The rows are grouped in 4 different ways at once. Each group adds its own fixed numbers to the row, and there is some noise. The rows also spread widely along 10 directions, which tell nothing about the answers.
Some rows, each with its group in each grouping after it:
[-32  10 -54 -37  -5 -17  -6 -19 -19 -58  23   1  -7 -19  12  -8  35  26
   0 -44 -13]  (0) j_594 j_613 j_100
[ 13 -31 -18   1 -16 -10   6 -33  -2   4 -41  55  -2 -30   3  23  17  12
 -54  -1  39]  (2) j_199 j_328 j_758
[-34  13  17 -25 -17  -8  33 -42  34 -22 -21  16  -3 -55  20 -49 -37   5
  18   5   9]  (1) j_129 j_300 j_238
[-10  60   0 -41  -7 -32 -31 -24 -13 -30   3 -27  23  22  24 -44 -37 -25
 -28  64 -12]  (2) j_900 j_885 j_576
[ 19 -23 -45 -77 -20  -4  38   2  -9 -49 -26 -11 -17  -7  -1  37  41   0
 -13 -11 -23]  (0) j_199 j_885 j_250
[-49  20 -11   2  45  15 -38 -13 -10 -36  24  34  28   7  41 -47 -21  35
  12 -39   3]  (1) j_542 j_42 j_250
[ 38 -37   3  18   3 -23  18  -1  28  11   8   9 -44 -15 -31  27  -6 -20
 -28  26   1]  (2) j_542 j_613 j_758
[ 37   3 -37 -13 -30 -39 -26 -12 -29  -2 -64  -5  18 -35  -5  21  45  36
  -8   1  45]  (0) j_900 j_42 j_313
[ -1  30  16 -60 -13 -19 -33  -8 -22 -27 -85   6   1 -27 -22  -3   0   8
  75   4 -25]  (1) j_129 j_638 j_313
[  2 -44 -68   3  39  11  41  26  26  -7  65  -4 -28 -23 -16 -14 -14  27
   7 -43  -7]  (0) j_594 j_638 j_238
[ 43  -5  30 -25  23  12   0   0  28  -4 -28  14 -30  30 -33  16 -24 -29
  -2  48 -49]  (1) j_542 j_328 j_100
[-42 -46  38  43   2  20  -2  -4  53  53 -22 -20 -31  17 -11  10 -41 -34
 -13  30  22]  (2) j_199 j_300 j_576
[-10  51 -15  -5  14 -46  -9 -47 -15 -39  70 -13   4 -11  11 -64 -25  18
  -8  18   8]  (2) j_199 j_638 j_250
[ -6  19  19  10  38  -3 -27 -48  26 -16   9  66   5 -12  13 -49 -58   3
 -39  22  -2]  (2) j_900 j_638 j_758
[ 31  39  -9 -33  -2 -11  18 -48  18 -27  13 -17  22  -2  36 -55 -33  19
 -40  66  10]  (0) j_199 j_300 j_100
[ -3 -15  20  27  36  27 -56   0  33  13 -17 -17 -15  69 -28  31  11   4
   0  14   0]  (2) j_594 j_328 j_250
[-24  13  18  -1 -26  -9 -62 -18 -21   2 -81   7   3  27 -14  29  31  -8
   8   6   7]  (1) j_900 j_328 j_250
[ 12  30  -3 -46   8   1  -2 -17  17 -41 -17 -17   6  11  -6 -11   7  14
  30  12 -14]  (1) j_594 j_328 j_100
[ 35   3  20 -53  -4 -27  16 -19  13 -31 -19  15 -53  -3 -38  12 -37 -56
 -29  61 -56]  (2) j_900 j_613 j_250
[-64  37  23   5 -11  -8 -41 -37  -9  -2 -23  -4  16 -11  19 -44 -19  10
  23  19   8]  (0) j_129 j_328 j_100
[-23  25   2  21  -6 -44   8 -29  21   9  45 -48  -7 -37  -4 -72 -46  -2
  35  47  20]  (0) j_594 j_638 j_100
[  6  26  27  26   1 -36 -30 -54  20  -3   1 -19   0   1  -9 -18   5  24
  10  26  37]  (2) j_199 j_638 j_250
[ 57 -37  -5 -18 -26 -37  23 -17  11  13 -43  12 -35 -26 -28  27  -3 -24
 -46  49   2]  (0) j_199 j_42 j_576
[ -2  37  18  -6 -19 -18 -59 -23 -29  19 -56  16  24  14  -1 -20 -23 -15
 -15  59   3]  (1) j_900 j_328 j_100
[ -1 -35  -8 -25 -13   7  13  22  -2   6 -45 -30 -31  21  -9  40   4 -32
  15  23 -30]  (0) j_542 j_638 j_238
[ 42 -26  -4 -17   6  27  31 -46  60 -36 -10  34 -11  32  36  24  29   4
 -86  21  -6]  (1) j_542 j_300 j_758
[-13 -45 -10  50  19  16 -25   3  29  42  -2  35   3 -25  -1  -7 -13  33
 -12 -19  33]  (0) j_129 j_885 j_758
[-45   2   1  39  14   7 -42  26  16  40 -13 -65  14  21 -11 -24 -32   7
  60  17  28]  (0) j_594 j_328 j_576
[-80 -18 -20  14  -5   8 -25 -12 -10  11 -13  22  15 -24  38 -33 -34  -2
   4 -13  18]  (0) j_594 j_613 j_758
[ 13  21  30 -38 -29 -55   7 -40  18 -33 -39   1 -33 -42 -42  -9 -10 -29
  19  34 -20]  (0) j_900 j_885 j_250
[ 12   9 -18 -44  45  42   2  10  34 -40  20 -16   6  42  25   2 -11   8
 -21   0 -35]  (1) j_900 j_42 j_313
[ 16  -2 -14 -11 -16 -43  -3 -22  -4 -30   4 -19 -27  -8 -17  27  47   5
 -20 -10   2]  (0) j_199 j_42 j_758
[-11  -5   6   2  24  -1   1  26  18  19 -11 -18  11 -32 -14 -37 -63  11
  69   7  11]  (0) j_542 j_885 j_238
[ 32 -15 -41  29  20 -21  -1  16  30   6  41 -48 -13 -23 -39  -2  19  56
  38 -20  33]  (0) j_594 j_613 j_100
[-15  -1 -25  15 -25 -21 -25 -21  -3  -8 -28 -11  36  -4  33   5  53  42
   4 -25  60]  (1) j_542 j_885 j_576

New rows. What belongs after each?
[-41  -2 -26 -42   7   1  35 -43  33 -77  18  18 -12 -35  35 -19  17  16
 -10 -43  -6]  (0) j_594 j_42 j_758
[-37 -23  -9  20   6  -6  12  19   4  40  38 -15 -22 -30   0 -30 -46 -25
   2  12  -3]  (1) j_129 j_42 j_313
[ 19  13  40 -21  34  10   6 -62  64 -56  -2  42 -25  10 -11   0  -9   4
 -23   2 -38]  (0) j_199 j_328 j_758
[-18  23   7 -33 -25 -13 -70 -23 -41   3 -83  28  30  15  21 -13 -22 -25
  -4  46  -8]  (1) j_594 j_613 j_758
[-24 -12  -5  -6 -66 -43 -23 -30 -35  17 -84   1 -15 -47  -7  20  42  -4
  13   7  22]  (0) j_129 j_638 j_313
[-51 -25   9  25  41  35 -26  32  27  28 -14 -15  -4  13 -14  -9 -50  10
  36 -20  19]  (2) j_199 j_300 j_576
[ 26  41 -36 -17  31 -28 -44 -22 -32 -31  27  18  23  14  11 -41 -21  34
 -33  16   0]  (2) j_199 j_638 j_576
[ -4 -23   9  -6 -46 -41 -13 -27 -13  16 -80  49  -3 -46  -5   4   1 -23
  -7  17  24]  (1) j_542 j_885 j_576
[  6  13  -4 -60 -28  -7  21 -18   5 -18 -22 -16  -3   9  35 -13 -28 -38
 -34  71 -39]  (1) j_129 j_613 j_576
[-41 -44 -27  17  21   8   9  33  13  38 -18  15 -17 -70 -34 -35 -59   9
  58 -29  22]  (0) j_594 j_300 j_313
[ -8  17 -19  29  16 -17 -26 -36   1  -5  75 -25  -6  36  19 -22   2   4
 -54  18 -10]  (0) j_199 j_638 j_313
[ 12 -20  -8 -17 -12 -13  19  -6  -6  11 -62  46  25 -66  23 -31 -42   3
  10  25  38]  (1) j_542 j_42 j_758
[  3  34 -47   1   9 -36 -28 -16 -20 -44  67 -32 -16  19 -11  -4  50  30
 -23 -23 -15]  (0) j_900 j_638 j_100
[-13  43  -2 -62   0  -8 -40 -25 -16 -62 -45   7  15  10   7 -10   9  11
  15  -1 -28]  (0) j_900 j_885 j_250
[-29  -2 -22   9 -45 -45 -14  16 -31  14   4 -94 -36   9 -24  22  52 -11
  36  11   4]  (0) j_129 j_638 j_250
[  8 -43  42  25  17   0  11 -31  73  22 -14  21 -53 -10 -40  -8 -42 -27
   6  40 -17]  (0) j_594 j_638 j_250
[-12  -7 -59 -18  -4 -23   3  69 -38   3  32 -68  -7   9 -13   4   9 -13
  36 -13  -8]  (1) j_542 j_885 j_576
[-40 -29  25  35  12  37  25 -27  76   3  -6 -15  -2   4  35 -13 -21   7
  -1   8  27]  (0) j_542 j_300 j_758
[ 16  46  38  24  14 -21 -73 -70  25 -15   5  10  28  37  17 -25  -1  26
 -37  36  12]  (0) j_199 j_885 j_758
[-19 -54  -4 -30 -11  32  65 -16  49  -7 -43  22   1 -44  37  -3 -16  -1
  -6   9  17]  (0) j_542 j_885 j_100
[ -7  20  11 -57  -7 -21 -18  -5 -14 -40 -78  13   8 -35 -16  -2  -6   9
  71 -13 -12]  (0) j_542 j_885 j_238
[ 69  -8 -19  11 -12 -39  32   0  21  12  19 -59 -13 -14  -9   1  11  10
 -16  62  31]  (0) j_542 j_42 j_100
[ 35  44  13  -4  14 -33  -8 -30  16 -17   0 -26  18 -17 -16 -37 -23  38
  33  35  39]  (2) j_199 j_328 j_250
[  4 -16  23 -52  -3  25  27 -19  45 -17 -77  -8   8 -23  19   7 -22   3
  29  23   5]  (0) j_199 j_42 j_313
[  1  27  17   2  20 -42 -28 -22  13 -31  66 -10 -63  34 -50  12  -9 -41
 -40  12 -60]  (2) j_900 j_613 j_238
[-30 -11 -22  -4 -12 -32 -14 -40 -11 -28  25  53 -33 -26  -8  11  34  -9
 -66 -37  -3]  (2) j_900 j_885 j_100
[-25  -8  -6 -19  -7   8  38 -18  41  -8 -21 -13  15 -35  43 -35 -42   1
  -8  27  26]  (0) j_900 j_42 j_576
[ 31  40 -20 -49  17 -26 -35   0 -49 -22 -32  37  26 -21 -13 -41 -45  15
  29  17 -18]  (1) j_199 j_638 j_758
[-64  -7 -37  13   6   3  -6   5 -12   8  32  -2  30 -33  28 -35 -14  29
  20 -52  36]  (1) j_199 j_885 j_313
[ -3  -3  33  10 -26 -57  10 -34  21  -2   8 -24 -56  -6 -22   1  -8 -60
 -27  52 -20]  (0) j_542 j_42 j_576
[ 24   7  12 -72  28  23  21 -36  37 -64 -39  51  -4 -17  -1  -4  -7  29
  23 -16 -34]  (1) j_199 j_638 j_100
[-34  19  30  17  41  32 -23 -64  59 -30  32  29  29  25  58 -54 -31  26
 -36  13   2]  (0) j_542 j_885 j_100
[-68   2 -31  15  30  18 -33   3  -5  -6  57   6   6  26  27 -26 -26  -1
 -40 -30 -20]  (0) j_900 j_885 j_238
[-51  18  16  -8   9  12  17 -27  48 -26  39 -35 -10   7  29 -32 -34 -14
  -5  20 -23]  (0) j_900 j_613 j_100
[ 33  -4  37 -25  15 -14  30   0  53 -12   4 -41 -44  -6 -45  14 -38 -28
  34  39 -25]  (2) j_199 j_613 j_758
[  1  13  22 -39  11 -22  12 -14  10 -41 -22  16 -37 -25 -34 -21 -37 -24
  30  22 -26]  (2) j_542 j_300 j_250
[-14  13 -26 -27  25  30   6  -6  20 -42  -9 -27  44  11  63 -20   2  52
  14 -12  23]  (0) j_542 j_42 j_238
[  -7  -22  -11  -29  -15    8  -48    7  -27   17 -111   56   15  -11
    3   13  -27   -8  -14   19   -4]  (0) j_900 j_613 j_576
[ -5  -5 -16 -15  19  23 -34  25  -5  15   1  -7   8  32   7  -1 -16  -2
 -10  13 -25]  (1) j_129 j_885 j_313
[-25  17  12 -17   4 -12  28 -51  33 -44 -11  54  -1 -63  -1 -47 -31  16
  18 -20   8]  (1) j_900 j_328 j_250
[ -22   28  -14   -9    4  -19 -110  -17  -58  -14  -43   28   14   41
   14    7   28   16  -40   -3  -17]  (0) j_129 j_42 j_576
[-42 -32  12  14 -19  -7 -14 -10  25   7 -55 -18 -36 -13 -36  18  20  -3
  46 -16  18]  (0) j_594 j_300 j_250
[  0 -38  15  66   2 -14  15  -3  42  69  24 -29 -23  -2  -2 -32 -65 -35
 -19  77  19]  (0) j_542 j_638 j_576
[-12 -30 -28  33 -10 -22  17  32   3  48  25 -54 -13 -37  -2 -17 -19   2
  10  22  40]  (0) j_129 j_42 j_758
[ 27  -7 -46 -26  -3 -44 -17  -1 -45 -30  21  34 -32  -7 -26  29  38  -5
 -49 -29 -25]  (1) j_199 j_42 j_758
[-29 -46 -12  52  57  45 -24  21  42  44  51   9  -7  30   9 -26 -67  -4
 -26  12 -10]  (0) j_594 j_613 j_758
[ 38  20  -7 -44  15 -22  26 -14  23 -38  12   7 -17 -25 -18 -17 -43  -4
  -9  26 -25]  (2) j_900 j_613 j_238
[  0  22 -53 -30  -3 -19 -10  23 -36 -30  18 -44  18  27  25  -5  13   8
   1   4  -9]  (1) j_542 j_613 j_576
[ 17  39  26   1  16 -21 -58 -43  17 -11 -27  -9  28  11   6 -49 -29  24
  16  56  19]  (0) j_594 j_42 j_250
[ 49 -13 -10 -14 -23 -43  55 -45  50 -22   2 -15 -31 -48 -15 -11   9  -1
  -5  38  15]  (0) j_594 j_638 j_758
[-21  -8   7   0   3  16  14  -9  31  26 -34   7  26 -37  30 -47 -87   3
  11  42  23]  (0) j_900 j_613 j_238
[ 30   3  31 -25   5 -25  16 -51  31 -36 -40  44 -13 -49  -7 -29 -31   2
   7  33  -1]  (0) j_542 j_42 j_250
[ 29 -34  16  17  -4 -15  62 -27  79  23  14  19 -24 -65 -23 -22 -37  -5
 -15  27  27]  (1) j_900 j_885 j_100
[ 42  20  16 -27   0 -16 -15 -26  11  -3 -42   8  -4  -3 -15 -11 -30 -12
 -14  70  -4]  (2) j_900 j_638 j_100
[ 16 -39  -4   5  22  24 -12   3  37  -9   8  27 -41  31 -17  51  29   5
 -38 -24 -38]  (1) j_129 j_613 j_758
[-10 -74 -33  10 -19   0  40  25  17  34  -7 -21 -31 -30 -21  33  12  -4
   2 -17  25]  (0) j_199 j_885 j_250
[-27 -11   1 -15   4 -27 -52   6 -39  -9  10  36 -79   9 -62  33   7 -47
 -22 -14 -90]  (0) j_129 j_613 j_100
[ 14   3  39   4  52   1 -26   5  41  -1  13 -18 -28  24 -46   8 -40   0
  27   5 -18]  (2) j_199 j_42 j_238
[ 24 -20  -1 -23   9  13  37 -15  40  -8  -9  39 -21 -32   1 -23 -41  -6
 -29  28 -15]  (1) j_129 j_300 j_758
[-25  28 -72 -26   6 -42 -47  44 -88 -17  46 -24 -27  11 -27 -22  -5 -13
 -14  -9 -52]  (0) j_129 j_300 j_576
[ 14  -2 -32 -25  53  20   7   6  11 -35  -6  49  13 -42   0 -35 -39  47
  16 -30   8]  (2) j_542 j_300 j_313
[ 55   8  45  20 -13 -18 -39 -28  27  29 -64  -6  18  19  -1   7 -15  -5
  -3  81  23]  (1) j_542 j_613 j_758
[  2   4  29  43   8   2 -15 -24  50  49  12  -5  29   6  28 -52 -73 -15
 -35  74  32]  (1) j_900 j_885 j_758
[ -4 -14 -20   5 -19 -14 -27 -23 -18   1 -47   2   7  -3   3  16  39  33
   5  -9  33]  (0) j_199 j_638 j_250
[ 19  37  17 -11 -30 -43 -10 -55   5  -4  -9 -18  -7   1   6 -34 -21 -28
 -41  88  -6]  (0) j_900 j_638 j_100
[ 19 -12 -25 -11  10 -16  18   6   4 -23  42 -30 -48  15 -23  13  18 -12
 -11  10 -38]  (0) j_542 j_638 j_100
[ 27 -11  -3  17  18 -11 -25   1  21   0 -15  -3 -22   5 -40  30  21  19
   9 -10  14]  (2) j_900 j_638 j_758
[-44 -16 -35  51  11 -19 -17   2  10  20  66 -11  -2 -17  -8 -26   3  23
   7 -50  34]  (1) j_594 j_885 j_238
[ 17 -25   9  46  15 -17  -3   6  23  46   3   3  -8 -26 -18 -15 -54   3
   3  34  33]  (2) j_542 j_613 j_238
[-12 -26  -2  -3  10  30   6  -9   9  16 -39  30  12   1  28 -21 -49 -12
 -20  46   2]  (0) j_542 j_328 j_250
[-23 -33 -25  27  12  -6  42   7  25   6  43   2 -27 -43  -3 -32 -36  -5
  -5  -6  11]  (0) j_542 j_300 j_758
[-45 -73  -7  20   0  35   9  17  26  20 -31  -7 -40  12  -1  55  27 -17
   6 -33 -10]  (0) j_542 j_638 j_313
[ -4  -3  -1  12  49  28   0 -47  58 -21  54  65  12   5  44 -44 -49  11
 -91  10   3]  (2) j_900 j_885 j_758
[  7  29 -32 -10 -14 -31  18  -4  -5 -20  79 -63 -28  37  -6  -1  23 -31
 -49  36 -28]  (1) j_900 j_328 j_100
[  4  45 -10 -17  22 -32 -21 -19  -8 -26  81 -28  -6  22  -2 -45 -30  -8
 -28  32 -36]  (0) j_199 j_885 j_100
[ -6  -2   5 -42  21   9  13  -6  20 -48 -46  48 -10 -27 -17   0 -12   9
  43 -34 -26]  (1) j_542 j_328 j_576
[-14  37 -35 -52  -7 -11 -69 -10 -59 -32 -36  10  39  34  26 -21  10   6
  -5  14 -13]  (1) j_594 j_885 j_250
[ -3  22   2 -23   2 -45 -16 -25 -21 -43  28   4 -43  -3 -20  -5   7 -28
 -19  12 -46]  (0) j_542 j_42 j_100
[-36   5  -1   1  -2 -21 -57 -29 -20 -27 -30  28 -27  -6 -36  28  44  17
  10 -62 -11]  (0) j_199 j_300 j_313
[ 33 -19  23 -16  24   4  16 -44  57 -15 -22  77 -36 -28 -14 -19 -48  -9
 -62  38 -21]  (2) j_129 j_300 j_576
[-34 -18  -3  -3  23  11 -57  40 -27  29 -18  14 -19  11 -31  -7 -39 -15
  26   0 -37]  (0) j_129 j_885 j_250
[-54 -12 -20  54   1 -23   5 -19   5  32  84 -11   0 -34  18 -47 -25   9
 -34  -7  52]  (2) j_199 j_885 j_100
[-52   8  27  36   4  -4 -17 -36  16  11  31  -8  -3  27  32 -44 -36 -26
 -11  39  -2]  (1) j_542 j_638 j_250
[-29  -2  52   3 -11   0   3 -15  41  19 -21 -31  -6  20   9 -10 -40 -47
  19  50 -10]  (1) j_542 j_885 j_238
[ -7 -57  24  24  30  19  13 -14  61  20 -22  42 -43 -36 -41  14 -29   6
  24 -30  -8]  (0) j_199 j_638 j_313
[-29  37  -6  -7  33  -3  14 -46  35 -69  72  -2  -9  -6  24 -57 -11  29
  -7 -18 -18]  (0) j_542 j_300 j_100
[-12 -40 -17 -29  31  46  50  -7  67 -49 -21  54 -23 -41  -3  11   0  30
   5 -70  -4]  (1) j_900 j_300 j_758
[-25 -38 -21  57 -38 -43  25 -13   3  44  38 -47 -26 -29  15  -2  12 -25
 -37  25  44]  (0) j_542 j_42 j_313
[-41 -19  33 -19   8  16   8 -83  75 -49 -19  65 -26  -6  30  -7 -14 -16
 -51  -2 -15]  (2) j_594 j_613 j_576
[  5   0  34  16  20  -1 -20  23  33  17 -23 -70  -4  22 -14  12 -13  -1
  57  33  24]  (2) j_542 j_42 j_758
[-41  -7  21 -25  -4 -13 -13 -11  10 -17   3   8 -60   8 -35  20 -10 -68
 -19   0 -73]  (0) j_900 j_885 j_313
[-36 -30  10 -24   9  19  52 -21  51 -11  14   2 -22 -13  32 -25 -58 -37
 -30  25 -19]  (0) j_199 j_42 j_576
[-50 -11 -71 -11   4   4   2  26 -28   0  58 -35   6   9  40 -24  -4 -11
 -24 -13   0]  (1) j_594 j_42 j_313
[  3 -32 -16  -2  10   9  26 -15  64 -26  53 -20 -39  20 -11  31  51   5
 -27 -28 -11]  (1) j_594 j_885 j_100
[ 35   7  26  14  51   7 -29   1  57  -6  50 -26 -27  47 -31   8  -7   6
 -13  22 -27]  (2) j_129 j_885 j_758
[ 29 -18 -27 -13 -11 -32  41  12  13 -11   6 -27 -12 -47 -16  -1   8   9
  24   2  18]  (0) j_542 j_885 j_758
[ -9   5  14  15 -11  -5   4 -33  33   5 -15  -4  37 -28  33 -35  -9  30
  18  19  51]  (1) j_542 j_885 j_100
[-19  11  37   9   7  -9   6 -46  46 -12   7  -2  -7 -17  16 -37 -48 -13
   7  36 -10]  (0) j_542 j_613 j_313
[ 38 -12  12  -9 -47 -35  -1 -61  31  -6 -65 -15  -9  -8   5  19  46   3
 -29  54  39]  (0) j_594 j_42 j_250
[ 22  14 -19   1  19 -25   9 -40   6 -24  56  21 -13   4  17 -42 -32  -6
 -58  34 -27]  (0) j_542 j_638 j_238
[-14 -43 -38 -26  24  34   7  34  32 -15   7 -31 -20  28 -11  36  22  10
  14 -42 -22]  (0) j_594 j_885 j_238
[-37 -54 -35 -18   6  36  45  25  26 -18 -10   6 -23  -4  16  18   7  -4
  -4 -42  -6]  (1) j_542 j_300 j_576
[-28  -8  -4  22  -1 -36  14 -20   8  24  37  12 -35 -47 -28 -49 -63 -42
  -9  30 -12]  (0) j_594 j_328 j_313
[-47  -7 -20  27  -2  -8 -35 -10  -2   7  19 -24  16  17  22   2  25  25
 -20 -27  44]  (2) j_199 j_885 j_576
[-45 -20  -8  61   7  -5  10  -4  35  46  66 -47 -11 -19  23 -39 -30   3
 -17  17  30]  (0) j_129 j_42 j_313
[ 42   5   0 -37  -3  -6 -20 -47  14 -15 -61  40   0   1   2 -16 -20  -9
 -48  61 -16]  (0) j_594 j_300 j_313
[  4   8 -41  -1  20 -27  19   5  20 -20 113 -57 -21  15   0 -30  -9 -18
 -36  21  -6]  (2) j_594 j_885 j_758
[ 26   5  24  11  -1 -37   8 -29  26  12  -2  20 -20 -37 -32 -32 -46 -14
  -5  37   8]  (1) j_199 j_300 j_758
[-22  12 -12 -41  15 -29 -37  37 -43 -17 -15  19 -35  -4 -47   2 -31 -42
  19 -15 -58]  (1) j_900 j_42 j_576
[-11  17 -17 -15  -5 -15 -14  33 -28  20  41 -59 -19  25  -5 -17 -32 -36
   0  53 -40]  (1) j_129 j_613 j_100
[-10  45 -32 -54  18  -9 -48   2 -47 -47  14  24  20  15  16 -30  -7   8
  -9  -8 -43]  (1) j_129 j_885 j_758
